There are 4 hidden switches. A switch that is on adds its own fixed numbers to the row, and there is some noise. The rows also spread widely along 5 directions, which tell nothing about the answers.
Known rows, each followed by its switches (1 for on, 0 for off):
120; -177; -214; 96; 36; -7; 63; 221; -24; -51; 39; 61; -160; 88; 249; 42
0 0 0 1
41; -148; -217; -25; -23; -50; -6; 339; -84; -44; 10; 128; -352; -136; 234; 124
0 1 1 0
204; -34; 148; -90; -129; 180; -20; 291; 23; 45; -275; -60; -214; -190; -92; 257
1 1 1 0
239; -148; 75; 117; 47; 161; 64; 376; 86; 171; -127; 57; -315; -164; 104; 165
1 0 1 1
12; -128; -56; -199; -44; 109; 107; 137; -62; -83; 100; 13; -73; -98; 59; -99
0 0 0 0
139; -49; 54; 11; -92; 222; 82; 21; -10; -69; -407; 206; -329; -249; 234; 204
1 0 1 1
440; -10; -93; -49; -122; 163; -164; 542; -137; 252; 28; -87; -236; -121; 168; 190
0 1 0 1
7; -189; 98; 229; 175; -78; -7; -72; 42; -44; -157; 42; -64; -102; -76; -7
0 0 0 0
123; -105; 86; -289; -147; 235; 22; 187; -94; -39; -94; -83; 0; -185; 63; -74
0 0 0 1
337; -175; -250; 232; 25; 65; 15; 554; 2; 155; -121; 157; -441; -64; 309; 369
1 1 1 1
60; -144; -96; 131; 181; -180; 135; 183; 110; -42; 26; 169; -251; 73; 177; 164
0 0 1 0
229; -125; 125; -84; -205; 299; -138; 318; -190; 47; -184; -148; -95; -336; -55; 79
1 1 0 1
369; -57; 13; 375; 138; 15; -64; 265; -19; 181; -176; 68; -206; 27; -1; 355
1 1 0 0
382; 38; 70; -54; -44; 110; -36; 254; 5; 205; -219; 31; -179; 32; 194; 185
0 0 0 1

New rows, each followed by its switches (1 for on, 0 for off):
185; 43; 132; -136; -72; 12; 14; 270; 80; -27; -231; 9; -152; 2; 177; 211
0 0 1 1
51; -193; -271; -87; 15; -13; 125; 306; 12; -66; 88; 155; -273; -39; 341; 72
0 0 1 1
180; -72; 26; 11; -33; 81; 12; 156; 2; 37; -106; 33; -96; -38; 131; 48
0 0 0 1
156; -205; -358; 25; -26; 171; 50; 354; -126; 136; 241; 93; -321; -142; 373; -38
0 0 0 1
223; 21; 14; -120; -67; 99; 21; 265; 27; 98; -190; 76; -262; -61; 253; 154
0 0 1 1
340; -39; -135; -178; -117; 104; -34; 660; -47; 264; -8; -104; -303; -104; 190; 268
0 1 1 1
216; -107; 53; -17; -91; 102; -104; 433; -40; 183; -176; -18; -294; -317; 131; 149
0 1 1 1
96; -194; -96; 111; 70; -136; -35; 303; -58; -76; 62; -24; -17; 40; -33; 95
0 1 0 0
100; -293; -70; 247; 48; 99; -78; 219; -126; -16; -101; -30; -152; -329; 4; 19
1 1 0 1
212; -127; -127; 189; 107; -152; -70; 463; 28; 111; -49; 62; -344; 35; 280; 287
0 1 1 1
260; -115; -547; -118; -125; 58; 31; 679; -145; 96; 157; 153; -495; 28; 574; 252
0 1 1 1
269; -119; -250; 2; 36; -14; -33; 597; -25; 150; 195; 62; -369; 76; 250; 262
0 1 1 0
180; -121; 41; 77; 5; 18; -105; 348; -99; 17; -162; -91; -29; -137; -15; 103
0 1 0 1
478; 90; -242; -80; -109; 121; -54; 651; -90; 301; -60; 63; -422; 17; 403; 399
0 1 1 1
126; -86; -162; 38; -1; 113; 139; 11; -84; -183; -98; 177; -195; 10; 187; 104
1 0 0 0
158; -92; -86; -79; -86; 52; -32; 491; -30; 22; -99; 26; -248; -64; 213; 216
0 1 1 1
395; 132; 143; -68; -60; 196; -9; 219; -7; 334; -177; -16; -218; -112; -26; 199
0 0 0 0
155; -64; -155; -15; 38; -63; -13; 396; -22; 25; -66; 90; -295; -51; 170; 222
0 1 1 0
213; -113; 7; 54; -77; 126; -118; 383; -154; 188; -11; -84; -216; -337; 73; 51
0 1 0 1
312; -224; -113; 222; 97; -49; -156; 528; -21; 201; 97; -71; -246; -53; 69; 151
0 1 0 1
